All groups share one centre, and each spreads out both ways along 11 directions, with some noise.
Known rows, each followed by its group:
[ -7  -3 -12 -13  -2  -3  -2 -17 -16 -30 -15  -8   4  21 -24 -11 -14 -32
  16]  pege
[ -2   0   0  -5 -12  -3   5   8  17  -6   3  -6  -8 -13  -2  20   4   3
   6]  Vaz
[-24  27  29   6 -37  -5 -44 -23 -16  -4   9   3 -14 -12 -43   9  53  -5
 -33]  Tesa
[-35  -9  17   9 -45 -27  -6 -18  34 -27  -2  -9  17 -28 -19 -10   6   2
  22]  Vaz
[  0   6   4 -16 -28  39  25 -29  34  -1  15  -9  36 -11  -1  28   8 -23
 -30]  Tesa
[-23  -7 -20 -34  -7  12  11 -44 -11  39  27  -6  26  -4  46   9  11 -20
 -16]  Vaz
[ 14 -11  16 -20   4   7  21  51 -24  21 -16   1 -48  56 -14   6 -26  12
  -3]  Lusar
[ 21   1 -33  15 -17  14  -3   3 -36 -14  -2  -5 -34  16 -30   1  -7  14
 -29]  Vaz
[-37  12  52  -1  -7 -20  11  17  36 -23 -10   4  25  -5 -23 -30  10  10
  17]  Lusar
[ 29 -23  20  21   1  -6 -26  11 -27 -14  -3  48 -31  26 -13 -30   9  22
  10]  pege
[ 13 -14 -14  22  -1  -4   7  11  29   7  36  36 -51 -26  47  23   9  56
  13]  Tesa
[-34  25  18  -8 -13  -9  -1  -1  25  43   5 -37   3 -15   8  25  -4  -7
   1]  pege
[-73  13  58 -18 -39 -23   5 -20  23   8   7   6  22  16 -11 -35  21   9
  10]  Vaz
[-66   7  31  19  -4 -15  10 -49  35  -1  12   3  29   1   1 -45 -17   6
  27]  Lusar
[ -2  42   6 -18  29   6  -9   0  14  -6   6   0  50 -45  18   6  48 -29
 -16]  Vaz
[-44  -7 -12  17 -25 -17  36   9  21  16  -5 -38 -20 -11 -32  39 -16  69
 -27]  Tesa
[ 21 -30 -83 -25  15 -14  12   8 -39  -4  -9 -23 -39   8  14  49 -28  -3
  17]  Vaz
[ 14  48   6  -2 -20  -5 -54   1  13  16  31  19 -24 -35  43  13  55 -13
   9]  Tesa
[-28  -6  12  -2  35   4 -13 -47 -37  11  25  36 -29  26  12 -18   7 -18
   4]  Lusar
[ 39 -14   2  26 -17   5  -9   5  37 -15  -7   2  43 -42   0   4  12   8
  -4]  pege
[-78  25  27  16  18  -8   8 -17 -15  20  10 -33 -19 -13 -32 -12  -8   1
 -31]  Vaz
[-39 -49  -1  45 -20 -19 -11 -23 -27  60   3 -63  10 -47  -1 -33 -42  -3
 -25]  Tesa
[ -3 -18  16 -15  23  -6  -6  10 -26   8   7  15 -21  15  23 -24  -7 -29
  23]  Lusar
[-20  78  -3 -20  36   8  -4 -12  26  22  24   3  13 -23  33  43  50  10
 -17]  Tesa
[ -5 -16   6   9  26  16  17 -37  -6 -29   7  46  21   7 -24   1  29  26
 -35]  Lusar
[ 10 -20 -17 -14  -9 -15  -6  20 -24  37  10  10  -8 -20  33  19  42  38
 -29]  Lusar
[ 36   3 -38  19 -29  22 -17 -13   0  36  36  14 -47  -9  41  33  10  28
 -21]  Tesa
[ 11 -31 -49 -18  24 -19  14 -30  -1 -29 -13  19  25  10   8  27   1  18
  25]  pege
[-32 -34  -9 -14  10 -23  51   9  28 -11   2  10  25 -21  18   9   8  52
   3]  Tesa
[  8  36  14 -13  15  18  -4 -23  16   5  -9   5  36  13 -24  47  34   3
 -28]  Tesa
[-19 -19   1  23  40   4   5  -2 -39  19  24  21 -60  -9  -6  20  15  37
 -43]  Vaz
[ -1  26  13 -37   9  -4   4  10  -1   1 -20   2  29  33  -8   7  19  -9
   3]  Vaz
[ 11 -25  58  25 -27  17 -22 -33  21   6   2  22  16 -10 -46  31  32  -1
 -38]  Tesa
[-17  11  43  28  -6 -14 -36  16 -15  47  -5 -29 -33  12  -6 -39 -35 -20
  18]  pege
[ 14  -5   0  18  -2   9  16   1  43 -29   5   5  34 -31  14 -15  -5   6
  10]  pege
[  6  21   6  -5  56  13 -12   3 -47 -19  -9  17 -38  42 -34   3  -1 -23
  -7]  pege
[ 26 -19   0  26  31  24   8 -10   2 -32 -11   0  15   6 -19 -17 -43 -30
   9]  pege
[ -7  63 -38 -17  37   2   3  -3  -6 -16   1   0  20 -10   6  22  39  16
 -23]  Lusar
[-16  -9  59  28  18  -1  -2 -24  50  50  -8 -14  31   0 -12  25 -26   6
   6]  Vaz
[ 49 -28  -2  -7 -11 -14 -13  30  -3 -34 -11  41  -5   6  10 -13  23  14
  26]  Lusar
[ 35   9 -18  18  41  20 -16  -2 -29  33   6  14  -5   4  18  10  10  16
 -33]  Vaz
[ -1 -56  14  27   4 -19  12  -8  23   3  14  38   9  -6  43 -47 -19  34
  36]  pege
[ 36 -39 -12   8  32 -15 -26 -26 -36 -28 -16  60 -21  44 -22  14  13  22
  21]  Lusar
[-21   6  10  21  43 -29 -10  25 -22  21  12  30 -63   4  15 -10   8  58
   7]  Tesa
[ -5 -24  40  -3  32  13  41  21  13   1  10  40  16  -5   9  -8  24  37
 -34]  Lusar
[ -6  51  20  13  12 -31 -46  33   7  44  -6 -32  23 -54  21  -5  34  -1
  -4]  pege
[ 52 -36 -32   2 -20  16  -5 -17 -19  19   8  34  -1  30  38  -8  -3  17
   0]  Vaz
[  1 -14   2  71 -21 -15 -34 -22  22  29   6 -11 -40 -37 -32  51  -1  61
 -20]  Tesa
[-15  42 -10  -7   8  35  38 -14  46 -28  39  19  -6 -20  24  20  14   7
 -13]  pege
[ 17  49   4  22  25  38  -6 -16  16  -7  20  24  -4 -24 -21  56  57  27
 -65]  Lusar
[-22   6 -25 -22 -52 -38  -1  25  -2  29   0 -17  -5  -1  29 -10  17  47
   7]  Lusar
[ 14   4  38  38  25   1 -39  12  -9  57  20  21 -37 -16  29  -7  10  16
 -11]  pege

New rows, each followed by its group:
[ -5 -22 -15  -3 -14  17  23 -19 -24  -8   0   4  15   6 -28  10  21  27
 -56]  Lusar
[  4  -8  11   8  38  19  12  16  -5 -25  38  36 -16 -58  32 -13  39 -11
 -25]  Vaz
[-21 -28 -15  11 -60 -20  -4   5 -18  11 -20 -65   3 -10 -27 -24 -42 -15
   1]  Tesa
[ -5 -37  62  48  27  30  -1 -50  15  11  21  40 -17  10 -28   7 -12  -1
 -19]  Lusar
[-25 -17   7 -31 -44 -29   9  13   1 -17  -3  22 -38  33 -13  13  14  35
  23]  Vaz
[-13  28   3   5  10 -43 -30   5 -10  -3 -35  -4  14  18 -30  -6  18  32
  18]  Vaz
[ -1   1 -45 -45  24 -28  -3   1 -39   8 -13   4   1  25  23  16  18   7
  16]  Vaz
[-17 -32  -2 -11 -10 -18  44   7  28 -27  -7  26  24  15   5 -16   0  56
  17]  pege
[  3  -7 -52 -14  10   9  27   2 -19  17  -9 -40  21   4  18   1 -33  -7
 -12]  Lusar
[ 16   6   1  12  62   3 -13  -9 -12  -7  -6  16   5  14  14 -22 -22 -27
  29]  Tesa
[ 38 -46 -41  22  17  -4 -12 -18 -37   1  13  54 -33  15  27  -1   7  50
   1]  Tesa
[-16 -30  24 -13  10  -7   8   4 -34  24   9  35 -36  36   1  -5  12  29
 -14]  Lusar
[ 31 -25  10  27   0  -2   1  15  26 -37 -14  21   4  11  -8 -32 -33   4
  42]  pege
[ 44   9 -60  33 -53   6 -10  -5   6 -46 -23 -22   9   4 -37  -4 -20  26
  -1]  pege
[ -5  -9 -40  -7  15  -7  28  -7 -16 -43 -26  -8  31  21 -27 -14 -13  20
  -3]  pege
[ 12  -8 -36 -24  -6 -50 -12  31  -7 -12 -16  14   2  -3  34  -2  24  34
  43]  Tesa
[-16 -39  -8  -6  -5  -3  29  -7   3  -7   0 -10  30 -12  10 -19 -19  -4
   4]  Tesa
[-16  -3  -1  -9 -21  -9 -20 -12 -20  27  34  20 -22 -15  43 -15  33   3
  -5]  Lusar
[ 35 -33 -13   8  -4  15   8  -5 -20 -13   3  50 -43  44 -13  14   0  43
 -13]  Tesa
[ 21  -1  11  -6 -45   5   4  54  20   2 -14 -45  15 -35 -11   6  -5 -23
 -12]  Lusar
[ 36  -4  46  33   5  42 -11  10  -6   5 -17 -12 -34  34 -62  11 -42 -38
 -20]  pege
[ 28   8 -22  11 -29  30 -12  -8  -9  14   7 -22 -18 -16 -19  43  12  -4
 -49]  Lusar
[-16 -17 -29  12  12  21  13 -36 -34   0  12 -25  -4 -14 -15   4 -19 -23
 -40]  Vaz
[-22   4  54  42  22  -6 -12 -16  19  14 -19 -10  38   5 -34 -42 -27   3
   6]  Vaz
[ 36  -5  15 -12  -4 -19  -4  57  16 -35 -28  13  14  -9  -9  -1  21   8
  20]  Lusar
[ 21 -25  24   1 -52   0   2   9  28 -48 -24   2  18  14 -42 -12 -12 -15
  24]  pege
[-51  25 -33 -20 -10 -33   8 -22  -6 -14 -15 -34  46  -2  -3 -26  -1   0
  14]  Lusar
[ -9  -8  31  21   6  27  10  -8 -13   2  17  20 -39  32 -14 -32 -26  -6
 -10]  pege
[ -2 -33  34 -18  23 -28  12  24  -1 -52 -31  36   2  29 -46   6  12  12
  28]  Vaz
[ 21   3  11  19  -5  22   2  -2  32   2   6  -1  -2 -11  -4  24  -9  -1
  -5]  pege
[ 27  -2 -39 -10  10   7   5 -12 -11 -36 -37 -21  25  19 -51  45 -10 -10
 -10]  pege
[  0  22  32  51  25  24 -25 -13  13  59  37  10 -48 -22  17  27   4  20
 -29]  Tesa
[ 30  -6 -29  26  15 -30 -52 -17 -25  -7  -9  30 -14   2  -2  11  24  31
  17]  Tesa
[  0   6  29  13 -23  11   5  12  39  37  19  -3 -14  -4  27  -3 -19   8
  11]  Vaz
[ -1  23  20 -14  11   0  -4 -23  42  -9   2  22  50 -25  -1  45  57   8
 -12]  Tesa
[-23 -15  40 -17  20  -8  15  -2 -11  10 -21  13   5  57 -31  -8 -12  10
   5]  Vaz
[ 54 -17  -7  13 -12  27   9  30   9  25  17  31 -30  -3  31  27  13  45
 -27]  Lusar
[ -5 -15 -37   3 -15   8  16 -12 -21  55   3 -27 -22  28  10  24 -31  34
 -26]  Lusar
[-28  -4  46  16  34  27  14 -12  11  37  21 -16   9 -31   2   5  -7 -29
 -35]  Lusar
[ -7  15  45   9  14   2   0  23  35   8  13   6  21 -53  11   5  34  -1
 -17]  Lusar
[-15  63  -8 -14  24  -9 -28  -8 -10  16   0 -10  10  -6   7  13  34 -10
  -6]  Tesa
[ -4  -5 -18   7 -70  18  16 -15  11  -3  14  -5   2   3  -5 -11   1  28
 -30]  Lusar
[ 20  -1 -49 -17 -38 -19   8  22   1 -29 -23 -13  31  -1   7 -11   6  22
  13]  Lusar
[ -7   2  39  40  -2   3  -2  17  26 -15   1  -1   1 -14 -14 -45 -22   0
  10]  Vaz
[-22 -13 -32  19 -16 -24   6   7  -6 -19  16   2 -53 -17   5 -11 -12  39
  14]  Tesa
[-24 -43  -4   4  -3 -18  -1 -11 -54   1 -13 -13   9  10 -17 -51 -18  -9
  -7]  Tesa
[-10  26   3  19 -10   9   3 -32  18 -27   4  34   0  19 -40  20  34  59
 -30]  Lusar
[-32  24  29 -23  -8 -21  13  32  20  14 -11  -6   4   0 -11  22  28  31
  -8]  Tesa
[-64 -12   8 -11 -20 -27  19   5 -17 -68   6   1 -27 -18 -39 -35  14  -4
   3]  Vaz
[-28  39  24 -13   3  10   2  18 -13  24   2 -21 -25   4 -24  23  20  -2
 -41]  Lusar
[ 22   0  -9 -15 -14   6 -32 -15 -26  -6  29  48 -11  -7  41 -18  52 -15
  -1]  Tesa
[  1 -15 -18 -22  -1 -36 -30   8 -42   8 -15  -2  27  -4  28 -42  16 -18
  24]  Tesa
